The rows are grouped in 4 ways, from coarse to fine. Each group lies inside one group of the grouping before and may be the whole of it. The rows also spread widely along 15 directions, which tell nothing about the answers.
In the rows, zero is written as 128.
Some rows, each with its group in each grouping after it:
[122 145  99 132 152 162  89 130  67 110 129 112 121 113 107 110  90 129
 112  81 158 104 114] : nube q_150 q_207 Muzi
[151  89 144  99 129 166 173  94 121 130 128 153 129 171 118 129 129 138
 153 110 160 113  78] : nube q_202 q_84 gezot
[119 158 124 144 142 166  77 152 183 197 143  67 193 113 142  98 137 130
 105 154 145 156 137] : duf q_572 q_885 luk
[136 114 117 127 120 140 165 135 129 129 108 125 128 131 150  66 137 105
 115  80 118 143 158] : gog q_882 q_43 bona
[145 149 102 120 116  88 119  95 166 108 153  34 130 184 123 108  88 133
 131 148 124 120 106] : nube q_150 q_706 voga
[129 154 125 148 130 135 121 108  94 137 115  63 107 146  98 114 119 121
 115 156 151 154  99] : duf q_572 q_948 Paz
[164 148 128 132  87 174 167 103 117 124 133  95  65 173 149 138  56 130
 143 154 128 161 122] : gog q_11 q_939 niro
[166 123 117 104  96 167 137 141 127 199 127  90  56 167 135 200 132 126
 127 125 145 141 139] : gog q_882 q_43 kinef
[177 131 155 140 140 126 165 121 144 137  79 133 172 130 154 101 203 132
 116 174 118 171 121] : duf q_572 q_779 zozub
[147  76 144 148  75 110 142 111 167 129 112 129  69 151 132 132 138 113
 158 122 111 120 121] : nube q_150 q_30 saram
[140 122 155 161 103  63 128 134 139 113 151 122  96 119 144 173  84 139
 130 183  90 185  99] : duf q_572 q_779 kur
[136 118 126 139  73 181 137 186 116 176 104 136  84 141  93 112 110 157
 159 136 105 159 137] : gog q_679 q_888 Daz
[157 137 106 131 161 156 149  55 122 111 109 135 133  97 149 143 159  59
 132  88 162 146 119] : nube q_150 q_30 zev
[105 178 108 161 125 158 113 131 119 126 121  98 108 103  91  97  83 126
 170 165  86 175 133] : nube q_202 q_561 rur
[124 128  89 131  94 115 171 145 130 109 136  89  70 139 139  83  32  92
 133 125 138 178 106] : nube q_202 q_561 Peb
[147 127 122 130 153 159 122 141  61 100  98 123 111 134 157  57 123 136
  58  66 155  80 138] : nube q_907 q_140 Pomes
[149 106 151 122 122 142 139 143 162 209 110 102  94 163 139 126 192 130
  98 119 112 119 161] : nube q_670 q_917 lenev
[133 147 127 159 105 163  85 132 105 119 156  99 109 134 120 103  33 159
 109 115 139 128  99] : gog q_679 q_255 fub
[ 97  67 192 131 112 120 132 104 111 103 150 150 129 182 119 130 120 180
 147 113 103  70 140] : duf q_15 q_195 fofo
[152 140 131 138 128 218 138  49 102 126  99 120 133 151 106  97 154 114
 142  87 141 109 141] : nube q_907 q_392 koz
[131 127 140 120 167  81 168 159 115 174 129 115 136 122 155 120 170 116
  45 117 119 163 152] : gog q_679 q_52 Ravek
[144 133 161 135 136 203 137 147 106 156 152 188 144 103 190 160  86 147
  94 122 140 162 137] : nube q_150 q_706 pib
[127 150 134 117 159 134 110 151 170  93 120 133 104 108 184 107 112 155
 172 200  95 127 113] : gog q_298 q_98 libu
[162 143 127 150 139 153  78 155 137 125 127 144 163  86 183 140 116 149
  98 131 131 133 131] : gog q_11 q_569 muva
[182 109 122 133 102 109 152 153 128  97  87 132 102 151 154  72 129 142
 114 128 111 126 111] : nube q_907 q_499 zosug
[178 125 103 118  88 126 177  78  89 111 154 107 151 178 142 207  69 114
 104  86 143 164 154] : gog q_11 q_575 Puse
[176 100 121 130  97 111 154 137 130 147  74 100  64 165 107  97 177 118
 124 126 126 124 103] : nube q_907 q_499 zete
[170 109 104 169  55 135 126 100 137 120  71  90  77 156  74  90 151 111
 177 102  92 124 140] : gog q_11 q_575 bebeg
[137 115 109 147  87 143 159 100  96 110 165 116  88 135 149 109  16  87
 105  40 139 164 132] : duf q_572 q_885 luk
[127 109 149 113 155 116 132  78 140  78 136 150 110 137 149 152 133 141
 182 125  94  86 127] : gog q_11 q_575 bebeg
[113 148 150 129 154 173 114 123 122 171 157 119 118 124 107 152 107 148
 138 145 121 149 101] : gog q_11 q_575 Puse
[153 145 119 132 123 159 138  53 124 138 139 108 148 149  66 157 136 121
 177 106 101 150 113] : gog q_11 q_939 niro
[124  57 137 137 115 117 125  98 143  97 104 160 122 122 153 101 168  99
 139  52 134  68 159] : nube q_150 q_706 voga
[151 114 134 154 107 141 105  84 135 149 138 114 190 137 101 166 153 128
 123  99 129 131 140] : gog q_11 q_939 niro
[134  98  95 103 107 118 145 163 146 155 115  89 107 154 122 107 127 111
 131 108 152 130 121] : gog q_11 q_575 bebeg
[106 128 103 117 146 150 108 172  67 156 143 164 103  94  77 162  96 139
 145  63  88 145 139] : nube q_670 q_917 lenev
[130 114 149  87 158 153 174  93 109 116 113 144 163 172 107 132 174 151
 159 149 134 111 107] : nube q_907 q_140 Pomes
[153 138 118 157 106 137  80  90 147 142 162  57 124 139 129 167  78 113
 102 139 184 139  78] : gog q_11 q_939 niro
[196 144  85 132 102 156 154 117 110 135  81 119 144 140  82 120 157 112
 153 113 122 171 111] : nube q_150 q_207 Muzi
[126 113 157  79 187 114 119 146 155 175 123 114 149 160 140 114 217 176
 127 121  88  72 157] : duf q_572 q_779 zozub
[165 149 115 127 124 130 191  73 122 135 131  97 114 148 115 118 113  87
 136 111 117 196 106] : duf q_572 q_779 kur
[ 90 133 145  98 192 160 105 127 124 126 126 130  49 104 196 168 137 116
 137 161 154  82 146] : nube q_907 q_392 koz
[125 147 154 157 116 106 110 132 120 133 159  87 102 137 145 154  70 153
 102 171 108 162 125] : duf q_572 q_779 zozub
[182 101  90 130  98  86 104 181 143 109 130 144 176 124 130 114 104 153
 116  82 108 132 108] : nube q_150 q_207 Muzi
[114 136 119 135 151 114 114 116  69  76  81 105  87 132  76  91 152 137
 152 146 117  98 105] : nube q_907 q_392 koz
[188 109 128 165 110 142  91 129 125 116 108 136 146 104 157 138 130 123
  91 118 176 131  86] : gog q_11 q_939 niro
[183 150  73 114 152 124 129 133  81 115 107 151 111  93 126 160 140 106
 133  58  94 146 143] : nube q_150 q_706 voga
[142 125  82 118 127 130 147 159 113 129  88  99 152 136  89  40 147 113
 118  94 137 141 110] : nube q_907 q_140 Pomes
[116 112 164 170 135 119 111  95 118 105 123 122 134 121 143  89 142 129
  86 111 120 108 141] : gog q_298 q_98 libu

New rows, each followed by its group in each grouping:
[106 144  80 116 129 144 107 186  97 148  97  91 127 120  76  94 132 135
 146 129 124 142 136] : gog q_298 q_98 libu
[103 121 119 108 150 101 121 200 108 142 116 116 119 122 106 115 133 149
 118 168 137 141  94] : nube q_907 q_392 koz
[115 117 140 142 114 191  64 101 140 125 144 115  84 132 154 164  81 136
 152 125 157  79 135] : nube q_670 q_917 lenev
[149 119 131 127  93 170 133 149 105 147  91  74 148 187 171 112 141 150
  62 146 180 104 186] : gog q_298 q_98 libu
[124 150  98 124 122 105 162 107 156 106 131 112 149 129  98 121 113 112
 196 155  73 183 133] : nube q_150 q_207 Muzi
[151 149 120 134 121 115 157  80 105 155 136  49  94 176  91 167 115 100
  98 154 156 174  92] : nube q_670 q_917 lenev
[ 59  84 172 125 163 144 113 136  97 139 138 135  91 131 124  98 129 144
 113  95 147  69 131] : gog q_11 q_575 Puse
[ 99 136 173 133 170 126 124 113 137 198 167 106 107 138  87 119 158 144
 121 109  66 136 127] : duf q_15 q_195 fofo
[136 119  77 122  96 188  86 141 109 114 148 120 155 135 128 109  46 136
 132  41 156  96 149] : nube q_150 q_207 Muzi
[170 114 122 105 153 149 192 133  89 118  68 133 146 160 150  52 179 118
  81  95 159 123 129] : nube q_670 q_917 lenev
[180  98 111 149 118 133 125  99 116 102 105 168 171  90 143 153 152  91
 113  80 164 151 101] : gog q_298 q_98 libu
[199 118  93 177  54 143  93 124 166  73  95 107 110 124 169  89  72 113
 138 133 160 132  91] : nube q_150 q_30 zev
[103 134 156 135 115 139 165 144 164 175 150 134 127 122 117 144 111 135
 163 188  85 206 121] : gog q_11 q_569 muva
[121 117 143 168  98 213  49 147 147 160 134 157 132  86 141 126  98 150
 158  99 119 118 147] : duf q_572 q_948 Paz
[144 147 123 104 166 149 129 132 116 152 116  95  38 138 171 134 139 121
 111 114 123  99 151] : gog q_11 q_575 bebeg
[101  94 141 162 108  84  86 121 119  75 118 138  85 104 158 171 121 124
 146 129 102  87 181] : nube q_150 q_706 voga
[127 117 133 170 138 166  88 114 151 116 125 191 192  46 159 126 146 108
 147  80 101 140 167] : gog q_11 q_939 niro
[153 144 139 126 117 172 122  86 135 115  81 108 119 171  95 135 180 164
 199 191  97 103 134] : nube q_907 q_392 koz
[131 158 119 160 132  84 104 117 167  96 161  90 154 103 153 110  67 125
 115 158 108 170 106] : gog q_679 q_255 fub
[161  99  76 108 108 115 123 108 151 130 154  83 164 144 181 166  96  79
  81  52 195 119 151] : gog q_11 q_575 bebeg
[140 107 152 157 124 117  94  76 154 105 123 139  93 120 137 159 159 125
 162 115  88  87 148] : nube q_150 q_207 Muzi
[107 130 119 137 104 124 102 182 123 149 113  82 123 156 104  91 115 166
 120 139  88 118 177] : nube q_670 q_917 lenev
[ 94 112 119 116 126  87 148 105 132 108 180 104 151 129 169 186  62  93
 122 123 151 162 150] : duf q_572 q_885 luk
[168 102 149 132 128 131 128 101 133 156 124 155 135 147 103 119 188 150
 123  54  61  98 147] : nube q_907 q_499 zosug
[164 125  86  73 138 161 149 123 117 147 118  93  83 160 142 137 119 104
 145  93 177 120 104] : duf q_572 q_779 kur
[ 95 159 144 138 172 101 116 119 123 159 141  85 131 126 104 126 162 135
 106 144  77 135 164] : nube q_150 q_207 Muzi
[154 121 102  98 116 154 113 151  92 128 108 103 100 161 131 148 110 149
 142 121 161 102 119] : duf q_572 q_948 Paz
[187  71 124 181  55  94 120 104 159 101 105 104 141 144 141  92 126 101
  94  92 162 126  99] : gog q_11 q_939 niro
[ 75 102 159 143 172 142 121 118 148 135 128 164 152  70 152 102 167 100
 130 110 131 126 141] : gog q_11 q_569 muva
[ 75  79 166 184  81 120 107 177  99 101 115 170  89  93 115 115  84 149
 151 153 107 139 132] : gog q_11 q_939 niro
[126 121 107 159 126 156 107  73 122 100 126 148 141  84 112 104 123  87
 151  41 104 129 149] : gog q_298 q_98 libu
[118 123 110 119 133 127 146 150 121 107 110 104 130 134 173  96 103 109
 100 138 163 136 148] : nube q_670 q_917 lenev
[142 157  88 108 158 164  88 154 176 169 139 119 128  87 129 133 130 122
 170 122 118 147 109] : gog q_679 q_888 Daz
[111  96 178 130 134 118 130  97 158 142 109 131  47 145 113 151 190 133
 178 174  94  98 115] : nube q_907 q_392 koz
[121 107 133 161 130 102  89 152 140  95 103 136 207  94 117  83 149 147
 123 160 150 130  90] : gog q_679 q_52 Ravek
[ 69  85 128 124 136 124 106  86 130 128 136  85 133 145 129 116 149  93
 106  71 166  63 181] : nube q_907 q_392 koz
[148 138 149 166 126 149  66 130 156 156 123  97 115 120 163 121 149 148
  91 132 119  98 159] : gog q_679 q_888 Daz
[156 111 112 151  58 143 130 106 147 119 126  79 137 173 129  95  80 122
 137 105 137 136 138] : duf q_572 q_885 luk
[113 141  82 109 145 125 102  86 105  58 129  83 162 138  95 131  90 119
 168 146 177 109  81] : nube q_907 q_392 koz
[137 123 158 176 119 172  62 111 168 172 115 116 104 102 150 135 171 123
 110 129 123 105 153] : nube q_907 q_392 koz
[ 99 175  89 110 153 179 117 140 103 129 144  99 139 107 136 145  68 119
 146 148 158 160 141] : gog q_679 q_888 Daz
[114 127 132 113 155 157 166  91 132 142 135 108 122 141 120  88 126  96
 123 123 162 148  87] : nube q_907 q_392 koz
[165  98 144 146  87 106 152  88 167 122  95  90 143 178 143 104 180 123
 116 142 120 120 150] : gog q_298 q_98 libu
[ 79 183 122 156 160 128 111 132 113 111 143 107  93  79 117 105  80 118
 145 160  67 173 142] : nube q_907 q_140 Pomes
[166 154 119 106 151 167 156 145  89 165 126 146 158 130 119 168 139 142
 115 131 129 176 120] : nube q_150 q_207 Muzi
[117  90 182  97 154 150 221  68 115  94 105 181 146 166 166 150 172 126
 162 169 144 121 141] : nube q_202 q_561 rur
[177 153 113 182  95 131  70 103 122 105  96  67 107 136 146 116 127 131
  90 125 118 102 163] : nube q_907 q_499 zete
[117 107 148 153 114  93 166  88  97 128 124  83 147 164  86 105 139 112
  84 133 162 151 104] : gog q_679 q_52 Ravek
[168 130 153 160  95 153 125  77  72 122  87  96  62 171  89 169 158 145
 137 151 126 118 118] : gog q_882 q_43 kinef
[160 127 141  99 187 154 136  85  95 101  99 123 168 148 149 113 178 138
 115 127 185  93  88] : duf q_572 q_779 zozub
[165 139 147 159 108 185 126  84 116 135  85 114 130 158 104  91 172 144
 140 122 106 112 147] : nube q_150 q_706 voga
[ 91  93 208 150 118 161 144  99  91 150 128 126 129 164 120 160 141 152
 116 183 170 127 119] : duf q_572 q_885 luk
[147 130  80 142 118 119 112 166  68 121 139 109 109 107 145 100  59 105
  40  33 145 140 143] : nube q_907 q_392 koz
[118 130 111 112 119 100 132 151 133 193 143  67 103 156  83 163 137 124
 114 143 118 158 128] : nube q_907 q_392 koz
[187 127 135 103 128 160 166 104 123  78 136 182 133 143 179 158  86 157
 164 130 113 137 100] : gog q_11 q_569 muva
[121  91 142 156  82 124 118 174 105 128 111 122  94 135 112 119  98 146
 123 156 153 138  95] : gog q_11 q_939 niro
[101 101 127 171  52 157 107 148 138 140 107  71  79 163 115  36  88 129
 113 105 124 103 174] : nube q_907 q_392 koz
[153 146 114 126 112 236 109 137 101 140 132 130 110 138 137 110  58 153
 140  95 151 121 118] : gog q_11 q_575 bebeg
[156 115 134 162  86  71 136 149 136 126 139 133 120 113 132 173  96 127
 132 156  89 201 110] : duf q_572 q_885 luk
[133 124 148 128 122 204 139  59 105  87 118 155 128 147 133 120 108 143
 193 103 117 104 146] : duf q_572 q_779 zozub
[130 116 105 162  61 118 113 104 185 122 153  71 166 139 111 135  66 103
 155 159 158 177  96] : gog q_11 q_939 niro
[132 122 107 130 125 192 119 126 142 135 135 157 174  94 130  83  94 111
 160  72 142 157 107] : duf q_572 q_948 Paz
[143 140 129 150 110 172 129  52 136 100 129 143 163 129 115 143 128 122
 179 103  76 133 170] : nube q_907 q_140 Pomes
[ 91 112 146 166 110 155  71 159 118 127 127 126 154  96 134 145  99 143
 116 179 179 138 110] : gog q_298 q_98 libu
[130 110 176 132 119 117 180 100 160 191 174 121 144 159 124 157 135 127
 105 132  99 181 125] : gog q_11 q_939 niro
[ 91 112 132 107 138 115 167 139  67 141 180 161 127 130  66 167  72 144
 142  89 103 171 103] : gog q_679 q_888 Daz
[139 157 110 131 159 130 144  72 140 167 116  58 162 134  95 132 190  73
 126 140 152 175 114] : duf q_15 q_195 fofo
[120 109 157 136 109  99 156 112 167 173 139 114 119 151 123 169 166 122
 137 149  77 154 171] : nube q_150 q_207 Muzi
[106 118 144  96 188 164 133 129  91 167 119 127 160 127 137 144 193 128
  92 110 173 108 142] : gog q_882 q_43 kinef
[108 139 153 132 178 128 109 109 122 172 152 131  87  96 103 164 153 121
 148 114  86 143 114] : duf q_572 q_885 luk
[166 136 106 100 156 173 147 133 142 108 107 175 145 108 168  88 138 128
 165  87  99 125 139] : nube q_150 q_706 voga
[114 124  94 155  92  93 118 145  65  79 112  77 100 140 107  88  68 123
  93 102 131 128 147] : gog q_298 q_98 libu
[101 163 160 131 171 127 170 126 103 181 152 101 138 127 116 137 135 125
  78 176 116 205 119] : gog q_298 q_98 libu
[186 114 102 145  86 115  78  96 135  84 116  81 111 157 143 134 100 136
 135  97 142  86 118] : duf q_572 q_779 zozub
[142 130 108  82 140 148 181 126 145 199 148 100 130 163 123 114 152 111
 116  59 100 152 163] : gog q_882 q_43 bona
[184 108 116 112  74 139 150 190 110 114  80 137 115 163 158 155 124 170
 145 176 134 143 132] : gog q_882 q_43 kinef
[146  78 144 136 113 150 118 118 139 115 129 191 150 125 117 106 131 154
 161  60  94  92 122] : nube q_202 q_561 rur
[167 150 111 136 125 168  97  67 130 137 133  81  87 148 101 142 118 116
 150 103 140 111  90] : nube q_150 q_706 voga
[126 125 157 177  95 105 135 135 167 116 165 153 117 107 127  87  61 144
 140 136  41 185 106] : nube q_907 q_140 Pomes
[130 115 121 157 130 146  76  93 122 127 157 144 159  96 115 129 116 124
 117  26 107 101 155] : gog q_679 q_888 Daz
[146 145 136 143 139 153 100  94 135 140  90  57 136 168  91  62 187 147
 118 150 137  94 105] : gog q_298 q_98 libu
[109 113 111 124 142 138 108 186 102 172 114 120 104 109 106  85 143 124
  90  78 131 120 136] : nube q_907 q_392 koz
[202 159 100 136 101 196 151  97 132 121 106 130 202 149 124  82 123 138
 133  99 106 164 137] : nube q_907 q_392 koz
[123 136 148 121 134 108 158 126 159 195 156  93 117 138 121 172 136 116
 130 174 112 199 113] : duf q_572 q_779 kur
[149 137 125 164 105 145  91  83 107 118 103  99  90 134  97 166 143 122
 152 135 120 113 138] : nube q_150 q_207 Muzi
[ 94 119 171 108 151 173 128  99  84 148 136 100 107 186 121 142 139 163
 113 133 155  67 149] : nube q_150 q_706 voga
[110 140 123 169 131 127  96 114 132 152 119  49 146 126  88  70 142 102
  81 140 165 142  96] : nube q_907 q_140 Pomes
[ 91 140 121  93 132 178 144 136  79 104 139 123  66 160 141 136  58 153
 162 125 107  99 174] : nube q_907 q_140 Pomes
[164 151 137 140 134 157 127  91 172 121 115 111 170 143 119  87 153 144
 157 170 106 142  91] : nube q_907 q_140 Pomes
[ 99 137  95 105 147 133 165 114  95  95 154 102 138 129 144 120  53  88
 110 120 185 162 105] : nube q_907 q_140 Pomes
[ 92  93 141 150 130 121  68 161 107 113 135 145  56 106 116  93  98 150
 133  72  98  64 131] : nube q_150 q_207 Muzi
[196 147 105 159 121 137  46 128 128  99  88 100 112 109 168 145 147 142
 106 133 137  89 131] : gog q_298 q_98 libu
[119 147  95  86 163 178 147 194 134 196 148 146 101  93 128 104 101 119
 142  91 117 177 115] : gog q_679 q_888 Daz
[168 138 105 135 113 129 117 128 123  92 113 116 107 142 138  86 105 150
 139  94  85 107 147] : gog q_679 q_888 Daz
[106  93 147 165 105 117 111 141 133 131 118 120  72 109 174 135 120  98
  97 131 152 119 160] : nube q_150 q_207 Muzi
[144 117 150 142 122 115 162  93  98 148 116 129  81 140 127 163 165 114
 107  99  90 135 178] : gog q_679 q_52 Ravek
[156  75 116 124 108  99 142 121 132 135 131 168 199 111 149 196 161 104
 107  71 147 144 160] : gog q_679 q_52 Ravek
[ 89  88 201 173 144 157 105 103  94 120 145 158  99  98 170 151 108 121
  75 144 207 112  92] : gog q_679 q_888 Daz
[155 151 122 141 168 113 116 157 166 106 110 153 151  66 180  79 153 126
 131 137  80 160 121] : gog q_882 q_43 bona
[171  84 114 147 101  47 100 147 154  77 117 138 100 115 130 124 121 136
 144 113 102 114  71] : gog q_11 q_569 muva
[124 134  95 133 126 145  96 201 167 169 109 117 140  89 125  81 136 129
 144 124 104 152 141] : gog q_11 q_575 bebeg
[186 137  99 149  87 113 161 173  75 143 130 136  74 125 107 138  60 132
  96  93  88 202 106] : nube q_202 q_84 gezot
[123 144 139 109 187 164 143 125 115 109 100 168 147 104 146 101 172 144
 160 139 104 119 143] : gog q_679 q_888 Daz
[ 41 102 186 145 170 148 120  82 148 160 174 147 106  85 140 139 126  91
 145 116 132 136 130] : duf q_572 q_948 Paz
[118 116 129  86 131 158 176 218  96 157  99 168 120 146 149 101 139 171
 133 125  84 131 197] : nube q_150 q_207 Muzi
[118 130 142 133 150 193  67 124 132 151 125 120 112 107 168 163 140 134
 129 131 160  83 155] : gog q_11 q_939 niro
[164 147  69 117 119 123 158 158 126 148  99 117 107 108  88 119 130  94
 159 128 112 203  92] : nube q_907 q_499 zete
[110 141 121 129 170 150 106 123 129 114 154 160 180  61 188 170 105 105
 115 122 145 158 147] : gog q_298 q_98 libu
[114 125 101 145 121 181  84 165 129 141 125 144 139  82 111  92  95 121
 150  96 141 138 115] : nube q_150 q_207 Muzi
[157 151 164 146 128 197 108 142 148 166  89 126 131 146 149 102 174 178
 130 172  84 118 169] : nube q_670 q_917 lenev
[118  83 126 146  76  99 153 154 133  74 134 190 175 109 139 126  76 136
 167 116  87 165 151] : nube q_150 q_706 voga
[109  99 141 154 132  95 138  89 142  68 138 171 179  91 151 114 121 104
 134 104 102 143 143] : nube q_907 q_392 koz
[197 148 113 174  98 111  49 102 140 109 131  92 171 116 154 206 118 141
 112 140 124 134 136] : duf q_572 q_885 luk
[141 154 131 135 112 131 179 135  94 148 116  58 117 188 115  94  99 139
  80 178 144 171 121] : nube q_202 q_561 rur
[132 170 100 119 126 156 122 165 122 128 114  79 120 129 166 125  80 133
 135 189 149 166 139] : duf q_572 q_779 kur
